The rows are grouped in 4 different ways at once. Each group adds its own fixed numbers to the row, and there is some noise. The rows also spread widely along 15 directions, which tell nothing about the answers.
In the rows, 128 means zero.
Known rows, each followed by its group in each grouping:
[157 133 121 159 126 117 151 129 161 114 154 142 134 126 154 102 121 129
 137 108 103 113 122 115 139 144 106 133 110 154 116 121 161 135 178 131
 164 131 119 103 120 133]  puve (2) D U
[124 111 148 140 101 119 116 124 129 106 131  94 113  86 134 129 138 162
 122 133  85 130 125 129 102 102 102 114 119 106 109 146 103 135 137 111
 144  97 122 160 106 124]  Rubi (0) Y X
[118 166 130 129 147 119 148 115 126 115 147 123 164 167 135 133 145 135
 140  95 129  99 152 175 131 101 122  85 140  78 131 115 154 129 111 126
 115 151 149 131 133 144]  Mipe (1) E X
[141 152 122 124 143 112 157  99 113 132 136 113 131 138 128 134 131 155
  89 140 131 124 101 154 139 153 108 123 127 127 150 130 131 134 108 156
 125 156 129 118 115 162]  Mise (0) Y L
[109 169 167 121 109 153 142 154 151  78 134  91 150 115 190  68 159 133
 113 114  93 116  79 118 133 140 117 105 117 132 107 119 157 136 148 125
 150 126 107 143 108 144]  Mise (2) R C
[185 142  98  92 153 119 161 120 128  62 145 109  82 122 141 152 106 148
  80 148 122 111  64 139 165 131  95 166 116 109 170 173 136 173  96 171
 144 175 100 124  65 185]  puve (1) D L
[131 145 164 228 151 174 115 136 205 111  73 152  78 124 214 145 128 119
 204 115 106  72 142  51 138 142 120 147  53 175 156 146 143 200 140  98
 102 114 118 149 119  91]  Mipe (0) K C
[183 148  87  88 146 111 132  68  96 150 113  99 160 131 171 119 153 130
  77 117 164 153 156 145 189 183 101 175 168 154 127 112 166  76 135 154
 136 118 160 143 126 178]  Rubi (1) E N
[109 105 116 147 100 114 121 149 153 137 142 106 127 120 116 135 134 144
 135 138 100 129 117 135  97 129 117 103 108 117  90 136 116 139 134 117
 156 114 116 130 100 110]  Rubi (2) V N
[104 145 164 136 139 170 112 121 141 155  64 110 181 142 168 141 140 126
 110 151 130 131 121 106 110 181 120 142 110 165 164 102 137 134 103 131
 110 118 154 165 145 140]  puve (1) V U
[133 192 140 107 166 132 139  85 152  97 145  96 108 124 144 111 109 178
 100 108 130 115 123 149 155 111 107  83 100 112 140 122 139 180 104 166
  82 135  97 144  85 143]  Rubi (1) R L
[ 93 115 153  91 107 107 121 151 133 180 117 131 130 163 135 103 123 148
 122 167 141  99 120 143 135 160 132  69 115 112  88 136 137 150 126 135
 127 127  88 141 118 110]  puve (1) K U
[146 135 105  97 146 124 117 109  99  97 123 115 143 133 159 113 143 115
 111 106 144 118 151 170 146 136 117 118 153 109  94 129 153 101 125 118
 146 114 156 139 100 125]  puve (2) K N
[ 63 167  69 144 152 120 127 118 138  91 153  95 167 108 149  82 168 108
 136 121 130 133 103 201 107 139 140  37 144 118  78 115 106 116 113 122
 167 147 172 118  88 123]  Mise (1) K C
[144 119 134 182 144 141 140  73  96 167 117 167  93 171  86 133 146 133
 134 130 128 146 112 115 198 125 111 122  92 128 110 204  83 150 160 143
 120 127 174 123 141 140]  puve (1) Y X
[113  98  85 172 147 136 123 118 127 112 136 138 127  78 132 135 128 138
 117 141 110 124 125 147  68 137 127 104 126 145 123 124 100 110 127 117
 161 125 149 108 109 111]  Mise (1) D N
[ 77 108 164 133 156 169 111 160 158 185 121 163 185 190  79 139  67 105
 117 179 144 128  80 129 106 158 150 108 108 160 117 132 125 144 117 141
 110 151 159 112 128  95]  Rubi (1) E C
[122 114 144 140 131 158 132 157 136 100 117 151 123 171 144 139 131 102
 147 129 129  91  96 127 143 117 135 114 110  90 117 182 134 155 113 115
 131 146 144 135 116 118]  Mipe (0) R C
[166  87 159  94 113 124 147  86  77 145 132 128 122 107 117 127 131 176
  66 126 126 137 125 134 127 128  96 138 137  96 118 140 131  98 136 149
 131 104 121 142 141 167]  Rubi (1) K N
[109 181 116 157 110  76 133 135 109 142 114 100 120 111 210 142 173 150
 139 151 116  84 182 164 164 149 107 119 137 159 119 110 157 135 128 109
 119 145  80 138 100 116]  Rubi (1) K X
[123 121 154 140 136 156 115 141 157 137 100 136 131 135 149 141 111 131
 142 122 118 104 138 105 108 134 126 127 105 130 153 118 135 140 125 126
 114 110 132 153 138 117]  puve (1) E N
[130 104 201  97 178 232 109  94  80  91  75 173 104 154 138  94 108 128
  74 151 149 102  48  85 165 150 133 108  89 114 131 195 121 179 115 149
  91 119 153 153 119 143]  puve (1) K L
[134 110 140 156 148 118  91 106 105 177  69 161  57 124 101 168 105 136
 148 179 127 139 161  98 169 115 128 151  90 170 125 190  54 149 164 120
  88 113 124 148 101  71]  puve (2) K X
[120 161 116 120 124 110 127 123 124 132  93 115  91 150 144 152 158 139
 181 123 124 130 138 118 158 117 140 118 113  78 164 159  86 156 124 143
  97 164 126 161 133 143]  Mise (2) Y L
[ 95  90 129 172 137 138  88 150 201 163 103 131  81 136 116 138 104 163
 157 159 125 106 117 104 106 133 133  78  53 143 114 160  88 205 113 120
 118 101 111 142  82  74]  puve (1) E L
[159 122 137 104 109 104 127 164 150 159 117 100 193 159 116 171 104 104
 113 122 117 158 144 124 110 141 108 205 159 147 136  87 158  64 155 132
 146 121 156 135 134 130]  Mipe (0) E N
[128 167  87 153  93  59 152 153 164 153 124  80 164 138 181 154 181 122
 186  97 103 134 198 135 117 136 110 152 162 111 132  81 154  98 150 115
 159 142 135 146 146 145]  Mipe (0) D X
[137  86 121 114 127 133 101 135 118 105 119 156 111 131 138 104 118 126
 143 121 136 104 143 124 138 117 151 103 127  98 104 160 119 131 154 106
 142 109 138 135 112  96]  puve (2) E L
[104 163 129 103 124 104 137 128 138 130 169  92 172 139  87 109 112 129
 112 108 109 159 114 169 117 112 114  93 143 118  76  94 130  99 157 151
 142 131 142 119 104 127]  Rubi (2) K N
[ 85 140 171  90 111 170 120 123  65 130  72 153 125 117 224  41 169 134
 118 155 150  89 116  83 161 197 174  65 160 107 119 122 151 130 150 132
 108 129 102 161 171 147]  Rubi (0) Y L
[ 66 150 105 116 160  86 125 125 126 187 123 155  79 145 102 175  90 178
 152 204 154  72 166 178 104 116 175  24 115  99 160 137  86 188  66 144
  50 186  64 128 109  80]  Rubi (2) E X
[ 96 133 179  93  88  91 128 177 128 170 145  88 202 122  58 141  93 145
  79 157  90 192 113 150  83  97 113 153 153 146 135  82  92  61 162 145
 137 128 133 130 133 125]  Mise (1) E C
[106 166 168 151 108  97 135 118  97 183 106 118 143 152  93 152 130 143
  93 170 104 163 117 139 164 121 104 133 113 187 138 130  90 117 155 157
 102 132 132 126 127 136]  puve (0) E U
[152 117 100  94 150 101 130  92 139 159 122 113 135 122 137 148 109 157
 109 139 163 126 167 155 112 151 128 124 147 109 153 117 131 120  88 145
 118 124 134 148 126 140]  Rubi (0) E C
[139  75 113 189  73 100 132 165 139 153 120 134 165 131 156 168 162 112
 180 111  88 124 175 107 100 141 113 179 145 122 106 127 141  91 176  84
 187 112 163 133 163 120]  Rubi (0) D X
[131 155  89 181 112 105 150 109 141  95 152  92 112 125 142 109 194 127
 141 100  97 154  96 145 177 114  96 122 102 131  88 177 103 133 158 126
 172 132 152 122  88 152]  Mise (2) R C
[136 113 115 141 142 143 138 104 108 117 134 131 129 151 118 151 144 136
 108 136 125 122 104 157 145 124 109 119 114 100 111 183 119 146 109 129
 131 138 154 132 104 145]  Rubi (1) R X
[117  84 111 153 108 140 135 149 165 182 113 121 153 190  98 148 153 115
 141 125 123 161  83 106 124 156 117 133 102 107  96 162 113 128 135 138
 161 126 171 134 137 144]  Mipe (1) R N

New rows, each followed by its group in each grouping:
[ 92  92 166 159 144 190 120 110 103 164 120 148 200 186  63 135 120 113
  75 143 125 160  56 132 107 150 123 113 113 153  94 144 113 111 133 140
 131 120 210 110 145 138]  Rubi (2) E N
[144 108 130 145  98  96 116 132 114 121 139 124 145  60 136 110 121 135
 114 117 104 153 184 131 113 102 120 144 159 154  95 109 115  60 194 104
 165  85 132 129 125  93]  Rubi (0) R C
[ 88 157 172 147 114  98 107 147  85 139 112 129 101 147 103 160 123 155
 128 158 106 113 150 157 155  69 130  96 105 140 137 145  82 151 136 122
  80 137 102 134 103  84]  puve (2) E L
[126  81 159 116  76 142 120 183 103 107 122 114 220 154 178 136 157 111
 108 118 112  96 129 140  93 155 120 163 168  95  99 111 191  89 125  77
 177 110 159 140 146 131]  Rubi (0) V L
[ 91 142  90 158 144 132 122 141 151  98 133 141 101  91 188  86 137 129
 160 134 124  71 143 140  99 148 156  46 123 133 101 111 137 150 133 112
 146 132 101 115 102  88]  puve (2) D N
[ 91 147  90 180 124 117 129 146 184 113 139 141 106  88 150  93 120 108
 193 133 103 130 118 103 123 142 153  85 116 144 109 125  96 142 175 129
 154 146 124 119 117 100]  Rubi (0) Y C
[132 117 156 190 124 164 136 126 148 117 131 143 154 131 172 110 154 138
 138  82  97  92 136 106 107 142 110 120  99 138 121 114 168 126 147 106
 143 101 150 124 158 134]  Mise (1) E N
[113 141 136 122 121 104 142 133 135 157 138 120 169 169 138 127 138 136
 127 131 127 107 127 166 126 153 114 102 122 128 103 115 158 125 129 125
 133 142 125 118 120 123]  Mise (2) K U
[119 105 161  99  68  94 120 187 118 120 121 102 137 131 175 145 159 148
 150 128  93  77 167 150  92 111 116 125 145  65 104 132 154 119 120  80
 150 111  97 167 127 109]  Mise (0) K X
[115 134 123  75  95 104 145 161 108 125 146 121 131 143 118 112 124 122
 121 153 114 127 100 142 142 130 143 109 150  86 100 140 135 115 148 146
 141 160  95 128 118 135]  Rubi (2) V N
[114 137 147 109 108 107 135 162 104 144 139 126 165 135 134 146 122 137
 120 134 115 101 166 162  93 122 129 123 153 107 133  95 155  89 128 114
 126 140 111 126 146 108]  Mise (1) V N
[131  76 135 147 117 119 109 162 151 142 141 159  91 139  80 131  82 130
 132 156 107 115 109 121 129 115 129 115  90 143  83 171 106 146 164 118
 146 110 111 107  89  76]  puve (2) E N
[137 173  58 208 152  98 157 109 156 101 136 119  97 108 182 162 151 116
 155 142 118 112 121 144 159 152 113 139 114 173 156 145 125 160 116 139
 146 177 130 106  89 147]  Rubi (0) D C
[131 109 189 135 113 139 123 144 122 142  92 123  96 166  98 194 111 145
 103 179  91 129  74 105 136 110  92 164  74 138 163 188  93 174 110 146
 110 133 116 151 105 139]  puve (0) D U
[146 113 114 141  98  92 132 112 112 150 109 112  97 145 141 134 179 145
 144 118 126 142 152 113 169 124 111 139 124  99 107 162 108 129 157 128
 148 115 137 145 128 144]  Mipe (0) D L
[159 101 150  93 162 175  85 130  96 115  80 176 113 154 169 130 107  88
 138 131 153  85 164 100 154 152 147 163 137 126 117 173 152 118 141 103
 114 107 155 153 126  84]  Mise (0) D N
[116 111  90 143 115  88 102 161 180 146 122 118 129 137 125 173 108 128
 191 124 122 122 179 134 100 114 144 123 124 107 129 120 110 139 127 113
 129 130 136 143 114  89]  Rubi (0) E L
[121  99 148 162 131 127 123 107 179 173 138 111 125 177  93 174 118 178
 133 127 121 112 117 150 107 122  88  90  61  99 123 158 122 193  80 132
 113 117 136 142 112 123]  Rubi (1) Y U
[139 130  93 130 116  41 154 118  95 168 162 138  94 137 109 142 126 157
 127 157 144 109 169 192 160 116 124  90 150 106 122 149 111 123 123 135
 137 153 104 106 118 118]  puve (0) Y C
[ 90  68 122 127 110 127 133 153 148 185 131 162 155 152 125 106 134 144
 151 143 141  96 137 128  69 164 155  53 136  75  78 122 138 128 133 104
 155 124 126 125 156 104]  Mipe (1) K X
[127 143 173 153 149 170 140 114 169 132 116 126 176 150 146 120 126 130
 139  84 116 125 127  99 101 139 109 128 112 120 131  92 156 131 145 125
 120 115 163 146 157 141]  Mipe (1) K X
[119 203 120 185 210 141 163  53 133 148 135 151 104 140 134 142 113 160
 123 115 147  97 154 156 136 134 122  68  97 153 177 101 134 172  93 173
  71 164 134 105 138 139]  puve (1) D N
[107 139  99 188 110 121 146 107 139 133 119 147 145 111 175  89 179 120
 178  86 113 128 164 112 127 147 141  76 129 117 108 108 123 106 178 121
 159 117 157 131 174 138]  puve (0) R U
[104 114 128 117 133 141 117 120 153 156 127 141 132 127 131  92 119 141
 149 112 136 119 145 111 111 144 152  70 125  97 102 117 130 129 145 139
 126 109 129 146 147 118]  Rubi (1) E N
[125  90 156 171 162 163 126  78 127 163 105 191 110  99  72 120  91 140
 130 129 133 171 130  79  99 111 147 109 103 132 138 142  53 111 180 146
 109 114 167 125 169 111]  Mipe (1) K C
[143 101 116 123 143 137 137 106 145 117 145 115 128  92 127 115 104 158
  70 156 134 130  89 142 100 149 114 111 123 138 116 144 125 135 108 140
 148 117 123 124  86 132]  Rubi (0) R C
[125 174 163 107 143 118 108 133 131 153 121 107 140 149 133 138  93 128
 109 145 127 125 144 141 160 139 105 141 119 183 104 105 155 127 148 139
  92 124 105 132  86  90]  Rubi (2) K N
[163 110  41 104 147  80 129  99 141 147 146 116 117 129 113 140 123 138
 122 133 154 136 149 174 128 149 126 125 141 119 112 145 120 111 120 136
 151 133 138 116  88 125]  Mise (2) E N
[134  89 169 122  68 123 165 157  72  75 150 161 151  96 142 111 146 133
 108 116  78 106 103 129  98  93 123 118 154  65 128 129 139  78 176 113
 169 146 110 120 166 163]  Mipe (1) K U
[ 85 107 169 173  82 154 147 191 114 129 118 149 138 148 159 153 147 127
 135 161  83  82  73 110 108 149 126 122 108 118 145 140 148 145 125 116
 136 162 106 123 153 141]  Rubi (1) Y N
[133 129 175 102 121 105 152 102 117 189 135 118 119 204  95 152 134 188
 124 115 141 108 140 146 135 116 111  89 104  51 142 150 131 168  92 152
  89 133 122 150 159 151]  Mise (0) Y L
[126 135 148  95 184 165 118 128 124 126 135 165 169 169  68 151  53  97
 117 124 143 127 129 151 104 110 145 120 135 108 137 121 129 115 122 142
 102 141 174 122 134  98]  puve (1) V N
[149  96  99 148 121 107 123 155 140 100 146 111 141  86 108 171 103 124
 100 161  99 146 107 154  94 118 106 190 127 156 139 148 101 100 130 108
 173 136 139 113  78 109]  Mise (1) V C
[125 141  97 212 103 119 145 142 151  96 114 124 121  85 173 150 170 114
 178 116  77 132 137  97 120 123 120 158 116 139 146 131 109 121 170 101
 161 142 135 129 132 137]  Mipe (1) V X
[144 126 121 239 156 145 134  97 173 123 126 157 117 122 178 144 133 137
 184  84 118  88 170 112 120 135 114 125  85 150 147 126 148 160 136  96
 123 125 156 119 144 109]  Rubi (2) Y C
[107 127 135 136 127 117 141 157 148 146 135 124 134 151 100 169 104 150
 125 143 109 110 110 151  86 115 125 105 110 114 157 115 120 146 100 142
 117 151 117 122 121 130]  puve (2) E N
[130 164 139  72 121 119 149 108  65  92 134 117 149 152 164 104 169 137
  89 130 131 101 103 177 171 133 123  95 151  87 131 148 152 117 115 143
 123 165 120 136 119 179]  Mise (2) E U
[ 99 122 125 156 141 143 133 125 145 152 117 162 117 163 117 145 118 121
 167 129 129 110 115 120 120 138 144  87 101 105 119 146 116 157 129 140
 109 151 141 127 142 118]  Rubi (2) K N
[153  82 119 157 147 145 154 115 157 129 158 157 106 167  31 184  77 127
 115 139 101 149  47 119 114 107 112 145  84 107 139 195  89 161 118 168
 134 154 162 105 114 154]  Rubi (0) E N
[142 106 142 167 154 155 114 125 193 105 134 114 112 133  79 181  74 133
 104 155  88 144  40 121 124 117  75 162  45 171 121 183  99 188 118 143
 129 127 141 124  46 115]  Rubi (1) K U
[167 117 141 145 160 171 146  20  75 103  99 162 106  66 183  89 149 169
  85 114 140 120 129 100 136 160 117 108 122 134 150 137 126 123 147 142
 114 112 136 135 154 176]  Rubi (2) K U
[170 144 130 138 123 120 175 113  91  59 142  97 124 111 158 193 144 156
  81 136  86 102  83 166 124 113  76 169 135  93 192 152 149 143  78 135
 134 170 122 137 108 203]  Rubi (0) Y X
[121 135 113 169 139 129 143 132  89 131 107 154 155 159 154 157 145 108
 118 147 135 109 111 152 145 159 129 140 136 152 144 130 141 124 124 122
 131 174 156 100 128 139]  puve (2) K L
[142 114 140  98 162 126 110  94 147 167 129 155 133 132  60 137  51 144
 111 151 139 157 133 123 121 123 136 122 112 146 131 133  96 126 155 158
  95 126 131 123 119 101]  Rubi (2) E U
[146 115 186 128 118 135 106 197 161 116 145 137 126 185 123 158  71 106
 126 145  97  82  95 130 157 119  94 174  84 163  76 163 179 162 150 105
 125 123  97 115  60  69]  Rubi (2) K N
[ 79 143 176 153  98 125 128 134  67 182  92 145 133 132 131 134 152 137
 117 179 102 140 134 107 150 138 132 123 131 157 127 133  96 113 171 136
 108 144 116 136 160 129]  Rubi (1) D X
[120 124 128 140 116 120 117 134 153 122 123 131 148 136 134 140 127 120
 168 108 106 127 140 127 115 119 120 123 114 112 112 127 127 128 155 116
 134 129 141 141 123 113]  Rubi (2) K U
[119 147 126 171 148 158 154 118 140  80 143 138 120  75 127 139 103 136
 110 131  84 133  83 113  88 119 122 124 113 147 168 112 107 134 143 159
 132 160 125 113 125 154]  Rubi (1) D N
[137  82 136 131  99 137 147 120  80 129 123 188 130  89 145  83 139 134
 135 127 116 121 145  86 122 139 163 114 162  91 121 134 120  84 197 123
 148 126 125 130 192 149]  Rubi (1) E X
[152  88  59 113 131 110  96 104 160 135  99  97 127 127 130 112 159 101
 174  94 150 182 157 126 152 138 124 141 134  86  75 168  82 105 152 120
 184  83 205 173 109 128]  puve (1) K C
[113 124  98 127 149 135 130 138 188  97 142 137 127  64 165 110  86 149
 155 124 117  87 160 126  42 137 159  65 137 105 130  86 136 142 123 118
 131 127  95 138 117  93]  Rubi (0) R X
[ 80 114 142 139  81 116 155 184 158 187 122 112 179 189 146 147 156 138
 137 159 123 109  88 133 110 172 129 110 122 103 138 121 153 147  95 139
 145 164 120 136 159 164]  Rubi (1) E C
[137 115 105 164  93  85 154 151 131 144 151 171 149 115 127 121 122 117
 157 114 103 128 168 128 130 126 135 127 145 134 117 111 129  83 204 123
 166 142 121  96 159 115]  puve (1) R U
[152 119  94 141 121 103 138 103 120 146 119 133  99 145 168 115 167 137
 136 135 137 114 137 132 186 162 110 124 115 125 108 174 136 147 144 134
 155 129 125 130 117 149]  puve (1) D U
[103 148  81 144 142  89 137 140 137 156 153 141 122 135 110 151 115 134
 142 144 132 111 157 178 116 125 142  82 128 132 116 123 113 122 123 134
 122 160 111 100 105  89]  Mise (1) R N
[ 94  86 113 147 108 127 125 150 136 177 119 181 101 136 130  82 131 124
 162 149 134 104 130  97 131 161 171  63 114 120  88 149 113 134 173 129
 149 123 112 118 154 102]  puve (1) E N
[ 97 114 143 186 136 150 124 125 174 161 108 139 131 147 132 122 131 138
 160 126 126 116 125 108 105 139 136  86  92 134 125 134 111 161 124 123
 128 107 156 138 145 114]  puve (0) E C
[101 123 133 130 127 100 170 160 181 164 176 113 184 160  58 158  81 152
 108 143 102 129  91 170  46 128 115  91 127 107 123  87 136 136 104 150
 149 154 133 102 124 130]  puve (0) K X
[106 154 132  94  93  83 147 150 131 160 128 131 132 141 171  86 145 146
 141 149 134  98 146 131 148 154 150  76 144 116 116 104 156 122 160 138
 122 154  66 129 133 133]  Mipe (2) E U
[152 119 133 145 135 118 121 118 114 126 130 128 141 124 116 146 119 146
 100 129 116 133 135 139 130 119 111 159 122 155 137 133 120 109 151 121
 131 126 143 113 107 120]  Mise (2) E L
[105 140 130 113  88 126 134 173 162  97 138  92 148 128 150  92 143 122
 140 122  91 144  76 100 126 141 126 123 130 110  98 118 135 134 173 141
 171 141 117 137 110 151]  Rubi (2) D L
[115 133 160  93 106 103 142 144 101 159 131 145  90 145  74 128 101 149
 109 164 113 138 103 122 159  98 135 103 116 108 134 157  88 135 154 173
 106 146  90 132 130 138]  puve (1) E N
[168 153 177 125  99 101 175 136 139 152 139 137 127 153 160 128 121 153
 136 108 112 100 150  97 166 129 112 159 127 115 163 117 181 133 156 147
 112 143  89 136 174 166]  Rubi (0) E C
[106  82  84 139 123 135 107 182 187  94 142 142  96 127 102 129  96  99
 163 175  95 118  47 113 126 135 147 109  89 119  82 202  91 176 146 119
 170 149 121 120  57 100]  Rubi (1) E X
[150 127 138  75 157 122 161 120 142 158 160 154 149 152  78 144  50 140
  93 140 144 123 109 140 105 143 128 125 139 106 143 103 153 119 126 179
 110 164 111 110 136 141]  Rubi (1) K N
[158  87 141  62 114 128 166 103 113 140 144 125 126 126 104 105 128 174
  77 144 125 131  93 118  96 146 125 117 142  57 126 155 129 123 119 151
 153 123 111 146 150 178]  Mise (0) V X
[106 105 149 162 146 174 148  98 133 126 132 167 127 124  68 119  98 146
 103 144 110 152  47  89  99 126 143  89  97 123 141 152  76 154 148 169
 119 146 156 112 149 158]  Rubi (0) E L
[125 122 151 134 119 116 127 103 138 167 101  93 152 146 119 159 146 159
 119 126 121 152 133 134 106 126  96 122 106 116 131 122 109 127 121 133
 119 114 142 155 129 146]  Mipe (2) K U
[ 89 181  92 162 140 119 142 125 139 151 113 121 149 143 158 132 151 107
 154 156 123 126 126 133 146 172 140 110 133 155 120 121 130 142 129 134
 124 166 140 126 123 127]  Rubi (0) V X
[ 75 135 120 143 101 118 100 160 151 157  89  87 197 112 149 133 153 116
 131 155  99 162 120 129  85 164 127 136 132 177 127  86 102  88 149 116
 149 125 153 144 122 119]  Mise (2) E U
[107 122 136 128 116 138 121 123 145 121 103 100 126 121 185 131 156 164
 134 140 118  92 113 136 106 157 116  86 103 102 139 133 139 172  85 118
 121 129 105 164 115 141]  Rubi (2) Y U
[165  63  49 129 164 120 120  62 105 177 102 204  72 119  96 149  97 126
 138 183 177 139 147 116 157 168 159 127 120 127 128 209  70 134 138 145
 126 145 140 117 123 109]  Rubi (1) V U
[ 78 199 172 150 159 136 130 109 103 141 126 113 157 166 155 128 135 139
  95 153 140  94 120 188 166 138 109  77 115 166 115 113 155 155  93 136
  80 152 125 123  99 118]  Rubi (1) K C
[ 97 179 168 170 167 151 111 136 137 139 132 131 190 150  98 163  78 109
 103 156 106 130 120 152 125 125 109 145 110 202 121 107 136 128 137 120
  96 142 155 107  96  78]  Rubi (1) V X
